The same things were measured in two ways. Each way mixes the same 11 hidden numbers, adds some noise and spreads widely along 6 directions of its own, which tell nothing about the thing.
(in the rows, 128 means zero)
Some things both ways: the first way, then the second way.
[ 77  92 147 125 154 222 120 181 142 114  97 136  15 108 135  81 111  84]
[124 109 125 120 194 153 120 143 151 145 131 126 121 157  72 110 143 142
 128]

[ 94  92 147 150 132 144 115 162 124 102 163 133 140 137 151  72 131 144]
[ 98  86 119 181 147 155  86 113  70 165 137 166 158  84 104 129 118 120
 112]

[111  97 108 100 152 137 139 140 131 160 129 172 116 111  98 140 130 115]
[126 127 119 113 131 148 145  79 129 111 111 153 126 110 156 131 121 127
 142]

[107 133 136 128 103  26 141 123 161 176 125 134 129 137 150 125 100 129]
[113 131 139 108 125 140 147 138 126 110 137 111 118 120  97  79 124 123
 148]

[ 99  98 179 164 100 126 146 166 121 109 134  98 135 134 144  82 131 145]
[ 83  95 125 152 168 163  96 108 139 134 137 147 138  79 123 130 167 126
  95]

[102 114 150 100 144  27 149 141 119 137 101 144 149 164 106 152 182 146]
[169  61 140 180 162 162  96  65  65 119 143 162 102 144 148 178 109 171
  82]

[114 126 103 124 141 103 137 137 154  84 193 186 136 156 156  98 105 150]
[135  88 143 121 190 144 107 111 138 111 147 108  85 123  81 137 142 158
 108]

[160  93 144 164 138 150  95 152 122 120 142 132 154 109 122 134 123 109]
[109 130  83  85 147 159 160 119 130 120 112 139 124 138 143  85 134 109
 149]

[144 121 129 139 130 118 109  70 108  63 208 125 170 130 114 125  91 125]
[115 133 111 123  70 161 144 129 105 147  95 164 137 112 174 106  97 133
 180]

[125 144 121 119 140 144 120 119 101 129 135 146 135 121 105 143 155 112]
[114 121 101 141 128 140 133 105  95 149 117 140 123 142 149  96 125 104
 130]

[141 144 134 135 129 121 151 137 141 208  59 112 146  96 155 165 162 136]
[121 144 168 163 121 151 121 128 141 134 122 129 108 140 151 105 115 124
 102]

[110 167  55  82 113 139 125 109 140 145 171 223  95 112 125 137 101 132]
[118 145 135 151 121 152 119 103 146 112 116 139 124 129 123 106 121 128
 135]

[141 131 116 123 127 132  89 143 118 113 141 128  98 119 133 119 138 111]
[ 83 125 119 148 116 136 124 134 170 114 124 142 122 155 126  88 109 126
 120]

[130 131  89  65 138 119 141 117 140 150 116 162 121 132 108 134 119 150]
[132 139 167 133 144 148 128  98 140 122 129 136 133  94  95 130 111 134
 128]

[136  99 158 114 114 108  98 129 131 151 103  81 133 123 118 145 152 112]
[100 114 153  97 153 153 121 131 140 116 136 155  95 162  95  82 111 140
 132]

[139 109 158 139 149 190 119 140  76 107  93  60 136 113  83 148 188 134]
[140  91 111 125 194 134 136 101 107 138 149 103 119 143 102 112 160 118
 114]

[153 103 108 104 121 132 141 111 113 130 152 134 137 106  99 104  97 134]
[106 100 179  88 186 152 119  92 155 122 138 185 114 121  69 143 151 182
 139]

[135 118 125 103 127 110 132 109  74  96 140 109 131 126  78 117 148 145]
[104  71 114 124 180 163 112  96 130 134 126 176 120 106 136 170 153 166
 109]

[126 134 126 125 145 151 131 110 110 113 151 104 103 119 113 109 112 100]
[101  92 100 124 146 114 115  96 124 157 142 118 128 102  91 105 140 110
 139]

[149 123 121 147 147  76 161 111 162 136 122 160 156 136 143 128  95 163]
[155 125 139 122 151 141 147 133 125 113 108 104 111 115 136 151 120 142
 133]

[124 136 133 110  85  72 133 107  99 121 146  85 155 133 114 126 141 175]
[129 114 107 147 110 162 134 121  80 111 133 115 146  81 113 121 138 132
 143]

[ 99 118  84 150 134 140 167 120 163 197 146 181 107  75 145  91  66 110]
[107  60 137 105 199 162 103 127 109 159 117 166 115  88 133 163 154 160
 132]

[134 165 130 138 157  96 142  83  76  71 144  98 124 149  79 139 138 135]
[ 75  91 126 136 129  89 129 102 183 158 122 127 136  90 153 128 143 108
 128]

[131 130 110 153 145 188 151 187 132 180 106 185 114  96 129 110 115 109]
[135  62 149 204 183 171  55  52  68 169 112 215 149 124 137 188 138 154
  77]

[126  99 152 137 134 136 101 164  96 148  95 121 115 112 100 136 151 133]
[ 93 140 150  83 152 154 153 140 136 124  98 194 127 177  91  93 139 158
 162]

[166 151  93 101 140 147 114 127 101 146 109 133 156 108  89 203 170 148]
[152 107 123 110 152 149 138  80  94 122 142 117 126 110 104 113 140 127
 143]

[156 158  82 116 114 106 100  81 106 109 196 151 166 127  94 147 103 138]
[111 123 141  98 139 157 138 129 141 118 105 161 106 152 135  99 128 145
 146]

Other things, the second way, with their names:
<661>: [181 132 177 129 147 120 155  90  80 121 165  98 115 175  53  83 112 129
 147]
<33>: [ 85 129 155 122 147 141 119 138 155 109 133 131 111 116 118 104 123 119
 122]
<883>: [127 103 198 139 172 135 117 153 126 129 126 131 100 160 122 111 112 139
 122]
<863>: [178  98  90 131 145 135 132 100  61 153 129  73 119 136 115  96 144 103
 143]
<218>: [122 100 132 104 179 173 108  97 154 155 155 126 101  90 114 124 149 141
 117]
<732>: [155 116  64 160 117 147 153 106 111 109 112  91 128 136 181 118 127 107
 114]
<381>: [126 109 124 194 156 135  91  89 109  98 137 126 139 129 111 130 108 104
 112]
<60>: [137 129 126 143 150 157 128  92 146 145 146 115 119 124 109 105 144 128
 113]
<427>: [ 81 111 168  60 194 165 110 181 118 168  94 196 115 116  55 146 142 182
 167]
<364>: [156  88 138 154 169 104 129  83 132 138 135 121 117 138 102 168 110 146
 109]
<596>: [112 151 153 118 152 171 126 115 169 142 104 187 139 135 102 121 120 149
 147]
<925>: [143 114 120 204  84 124 137  95  95 144 123 133 166 111 157 137 106 123
 142]
<27>: [ 99  84 125  95 203 146 108 123 136 182 148 141  88 149  64 113 173 162
 110]
<482>: [ 95  90 161  55 110 109 177 155  62 166  85 164 106 137 147 107 163 163
 185]
<93>: [153 114  60 116 138 139 166 109 152  92 123  65 147  63 143 146 140 114
 153]
<935>: [124 157 206 169 154 141 146 106 177 127 148 148 137 158 111 110 124 135
 106]
<876>: [117 130 190 114  87 145 146 136  93 146 108 176 116 148 127  95 107 161
 158]
<183>: [112 135 127 110 170 126 138 109 171 141 135 117 115 163  67  87 156 127
 128]
<802>: [122 120   6 152 103 154 123 110 104 130  92  82 129  62 194 130 123  80
 134]
<372>: [188 125  74 224 160 181 124  84 110 120 132 104 107 214 200 124 124 116
  60]
<177>: [113 136 108  89 118 151 152 114 126 137 115 139 129 106 112 102 136 132
 169]
<560>: [142  74 159 161 150 117 109  76  75 149 154 122 122 105 111 136 129 126
 119]
<192>: [ 56 119 177  55 169 117 131 133 188 120 123 142  92 108  90  91 159 132
 144]
<936>: [108  93 156 129 164 152  96 109 114 162 123 193 127 147  74 116 122 156
 130]
<570>: [115  97 122 128 167 155 119 114 139 132  99 167 146 111 136 153 135 139
 124]
<391>: [115 108 168 121 195 101 127  94 112 167 150 124 128 136  47 102 158 116
 121]
<234>: [140  88 123 123 132 146 138 118  62 121 140 122 139 116  99 108 137 138
 153]
<120>: [113 131 148 146 147 148 123 146 149  95 114 127 106 165 113 106 130 143
 108]
<386>: [115 104  79 144 153 163  99 103 137 128 114 135 122  87 154 146 110 114
 111]
<423>: [101 133 102 111 122 175 115 144 111 115 119 123 103 127 118  74 134 121
 133]
<49>: [125 113  82 126 168 145 126 111 148 135 134  92  78 148 140 108 142 117
  99]
<683>: [140 158 101 143 152 129 150  38 162 107 179  77 122 119  96  79 130  75
  97]
<677>: [124 129 198 186 152 171  72 100 115 128 124 172 116 144 115 116 113 137
  88]
<786>: [151 105  77 113 155 167 131 131  44 123 102 118 121 125 122 121 132 124
 149]
<77>: [ 81 109 149 116 107 140 109 152  95 147  85 182 121  89 145 134  84 135
 153]
<680>: [152  95  90 116 153 188 137 147 144 138 127  93  93 120 163 126 153 161
 121]
<169>: [ 96 123 115 144 153 126 128  75 149 141 130 123 116  86 169 137 148  99
  99]
<174>: [ 95 131 107 116 135 142 135  91 151 121 143 124 117 114 109  84 155 115
 126]
<407>: [150  90 158 139 207 195 100 131 106 124 107 171  68 189 158 156 130 180
  75]
<164>: [192  92 167 178 169 132 115  98  77 128 173  99 109 207  56  91 111 143
 111]
<230>: [ 89  87 148 171 152 160  96  99 175 168 166 175 121 137 133 108 124 145
  98]
<415>: [128 119 171  89 181 163 131 170 127 116  84 144  89 172 139 108 136 148
 137]
<196>: [128 104 123 140 139 186 115 152  84  96 127 130 108 137 125 110 127 151
 125]
<8>: [ 68 116 148 107 139 120 129 125 154 131 127 141 113 108 114  95 139 118
 131]
<163>: [113 131 144 138 115 162 127  99 179 130 126 169 141 115 118 122 112 158
 141]
<942>: [111 103 195 117 173 133 110 111 165 140 164 128 107 123  61 106 147 151
 126]
<573>: [108 132 103 128 107 187 115 168 114 118  98 135  91 140 151  97 114 143
 127]
<963>: [ 98 157 168 103 116 117 147 146 174 109 109 114 124 112  93  95 119 122
 154]
<139>: [173 139 186 124 129 150 146 127 133 101 141 140 107 231  40  79 103 189
 159]
<160>: [154  87  97 123 238 157 103  98 113 125 152  72 109 110  85 117 156  95
  99]
<969>: [107 133 132 126 120 132 128 139 131 121  81 159 132 134 108 134 103 144
 154]
<167>: [110  99 135  69 165 190 140 196  87 116  71 180  75 148 180 147 118 177
 133]
<824>: [167  92 109 130 226 144 133 104  92 134 150  98  95 184  81 118 153 132
  93]
<1008>: [121 114 210 198 135 140  81  82 164 119 161 159 110 166  88 118 112 163
  90]
<442>: [110 129  77 138 154 186 115  99 154 137 129 143 146  92 132 108 124 102
 122]
<770>: [113 161 157 130  72 159 171 161  85 112  73 165 125 122 190 133 115 156
 173]
<773>: [132  81 109  93 153 160 124 131  99 128 128 131 113 132  96  99 122 144
 153]
<995>: [ 94  63 136 140 183 134  89  81  94 153 171 148 129  89  94 109 129 105
 109]
<745>: [117 112 189 177  90 103 105  76  80 181 121 183 159 133  84 118 110 139
 149]
<827>: [147 121 128 138 100 123 149 144  54  99 102 114 138 137 123 107  94 119
 166]
<561>: [168 102 131 180 132 124 132  78  75 144 160 117 149 176  68  93 132 132
 133]
<215>: [159 135 142 118 140 140 158 135 150 124 120  99  85 190 130  93 125 145
 120]
<710>: [114 145 152 121 114 143 150 115 167 115 131 144 136 129  99  93 114 140
 149]
<251>: [ 97 161  43 126  97 159 181 141 165  83  72 114 149 124 212  94 150  93
 134]
<321>: [132 147 127 124 171 149 148 123 148 123 144 103  97 160 101 105 142 133
 118]
<834>: [ 94 129  94 117 149 162 120 117 125 147 138 144 105 133  88  95 136 135
 124]
<519>: [109 114 104 100 170 164 122 127 150  98 136  94  96  93 121 122 162 131
 118]
<950>: [ 90  90 144 101 186 126 124 100 162 142 159 147 127 126  63  97 151 136
 126]
<987>: [107 113  75  77 215 153 115 119 131  65 116  89  95 116  80 100 164  99
 111]
<361>: [116 127  96 127 125 176 138 120 128 143 128 138 116 122 165 100 123 123
 132]
<880>: [112 143  84  81 161 184 145 155 165  99 102 119  96 121 130 113 139 142
 147]
<746>: [ 97 136 101  85 166 164 138 128 171 119 138 108  92 112 126  92 146 117
 120]
<594>: [ 74 131 190 107 162 120 130  79 210 135 148 164 146  98  63 109 165 137
 141]
<919>: [130  51  78  98 184 139 114 101  43 134 134 112 112 100  98 119 163 117
 120]
<535>: [153 153 179 147 145 122 147 104 146 112 117 115 113 145 115 140 122 140
 121]
<389>: [140 129 138 109 151 153 146 108 113 126 163  94 115 111  97  79 138 112
 137]
<258>: [159 115  83 145 135 175 114 107 112 102  98 125 106 146 153 134 118 142
 112]
<696>: [139  96 132  86 164 132 139  90 114 104 151  95  93 122 102 106 162 132
 132]
<201>: [106 146  99  86 158 151 135 137 117 111  93 108 108  79 120 132 144 111
 150]
<249>: [ 86 109 168  96 172 104 133 124 153 132 131 130  73 165  94  94 160 143
 119]
<898>: [117  87 119  95 122 179 108 124  79 125  93 180 154  53 129 142 100 141
 183]
<444>: [129 101 129 101 121 154 120 119 112 121 121 137  76 146 125 106 113 157
 129]
<644>: [ 90 103 172 111 195 138 102 147 164 145 166 112  78 141  68  85 148 137
 108]
<992>: [130 123 120  43 183 151 168 138 126  96 122  97  83 145  92  90 174 141
 146]
<826>: [136 130 128 130 138 165 131 122 126 124 104 140 112 128 141 138 124 148
 114]
<320>: [140 120 139 117 144 155 139 102 124 149 126 151 110 146 131 116 115 146
 145]
<12>: [132  52  65 129 183 171  93 126 113 150 145 132  99 115 114 154 106 156
 118]
<357>: [ 85  97 150  66 127 145 122 133 116 119 115 181 121 119  87  99 113 155
 173]
<536>: [141 114  96 154 174 146 129  65 140 129 150 116 143 124 114 112 146 104
 107]
<305>: [127 138 165 166 164 113 145 113 158 159 184  98 136 187  44  40 130 104
 121]
<267>: [162  95 134 114 168 171 133 135  83 120 153 117 120 143  63 103 134 164
 167]

Some of these things the first way, each followed by its name:
[123 119 117 160 142 144 111 115 147  97 160 150 167 139 133 140 136 163]  <883>
[100 107 144 161 153 165 124 123 117 112 161 102 137 112 140 133 138 144]  <802>
[161 171  63 106 126 149 122 160 130 189 124 144 121 103 116 141 136  99]  <919>
[181 136  81 134 146 182  98 135  97 131 121 132 135  94  90 151 129 155]  <570>
[ 92 110 135  86 145 157 137 117  94 120 125  94  97 134  72  91 142 108]  <824>
[169 126 148 177 135 123 124 125  92 164 115  58 161  90 115 134 119 122]  <561>
[ 69 166 108  87 122  49 179  86 116 174 145 145 100 142 101 101 120 108]  <249>
[162 105 122  94 149 146 137 152 133 145 114 157 145 117 125 136 139 106]  <683>
[131 111 140  94 111 139 127 111 127 109 137 112 122 125 124 115 129 110]  <746>
[162  95  66 148 128 198 100 163 207 133 191 216 114  91 168  99  29  96]  <898>
[130 138 101 121 130 151 129 168 123 134 160 184 120 109 149 121 133 111]  <174>
[126 121 120 109 127 149 122 108 114 142 131 128 126  92 124 138 139 104]  <361>
[113 113 119 106 113 124 144 108 150 136 163 136 143 121 132 107  96 110]  <389>
[120 163 150 154 154 129 129 109 104 112 133  88 147 142 101 174 136 123]  <863>
[ 54 106 143 147 159 150 162 178 154 184  91 116  56  78 177 121 124  89]  <680>
[219 167  83 163 136 167  98 116  88  99 154 181 198  95 126 168 154 145]  <372>
[ 98 123 113 131 133 196 112 141 140 150 118 130 110 113 106 146 135 132]  <415>
[ 86  84 158 159 138 117 120 111 107  92 196 107 144 115 141  76 106 108]  <230>
[ 85 105 112 122 102 102 121  80 133 156 165 110 120  95 117 118  85 142]  <267>
[160 134 109 127 107 146 139 107 137 125 166 124 145 120 123 108  98 119]  <192>
[117 147  81 116 126  28 153  88 152 136 150 178  91 128 112 129  56 147]  <93>
[147 113 133 126  97 159 151 150 160 134 120 129 108 106 161 106 117 116]  <519>
[135 138  86 158 146 105  98 169 173 182 140 185 118  99 171 152  96 105]  <773>
[155 108 135 171 104 124 110 129 151 129 124 158 154 121 138 147 133 170]  <381>
[118 110 202 192 123  90 127 133 142  68 142 111 173 163 182 123 150 158]  <644>
[102 104 158 154 148  92 171 126 145 109 164 133 161 156 134  93 110 125]  <560>
[ 81 103 135 111 130 119 109 126 122  80 184 150 146 163 106 108 148 127]  <995>
[164 133  93 110 126 133  91 169 157 149 125 170 100 116 138 146 119  96]  <357>
[109 106 124 107 123  85 125 130 145 118 145 156 140 153 125 101 135 136]  <167>
[140 119 111 142  90 137 123 124 108 146 165  92 106  91 100  72  68 100]  <251>
[162 138  84 115 111 172 109 105 126 114 178 147 145 114 112 110  96 126]  <786>
[106  88 184 159 151 146 148 158 121 124 121  90 137 120 147 109 126 119]  <60>
[122 116 159 156 139  85 114 114 122  98 159  94 168 158 120 122 119 136]  <164>
[153 142 101  73 150 172 107 114  71 118 136  75 164 120  84 155 186 135]  <876>
[116 158  88  87 105 164 118 130 131 146 140 174 144 130 120 147 148 152]  <677>
[115 105 135 167 142 144 119 105 105 168 142  79 149  81 132 100 107 124]  <305>
[171 127 123 141 120 142 105 165 155  84 130 189 149 142 165 142 159 154]  <33>
[180 113  75 129 123 236 145 127 170 129 173 190 142  88 160  84  75 132]  <201>
[106 144 112 134 167 154 176 152 103 153 146 124 113 113 108  88 131  75]  <482>
[175 141 110 134 131 132 136  67 111 112 185 104 174 111 129 104  96 110]  <49>
[183 116 134 151 152 145  65 143  90  74 152 100 173 125 124 173 155 168]  <139>
[118 138 134 122 170 168 141 154  94 148  78 121 122 128  97 146 179 139]  <391>
[132  86 140 124 141 173 141 145 116 126 102 132 134 106 117 108 143 146]  <935>
[126 131 118 106 111 111 151 134 140 182 114 116 112 113 113 121 110 106]  <992>
[ 72 101 146 122 107  75 131 109 147 125 147 152  97 131 137 113  97 145]  <880>
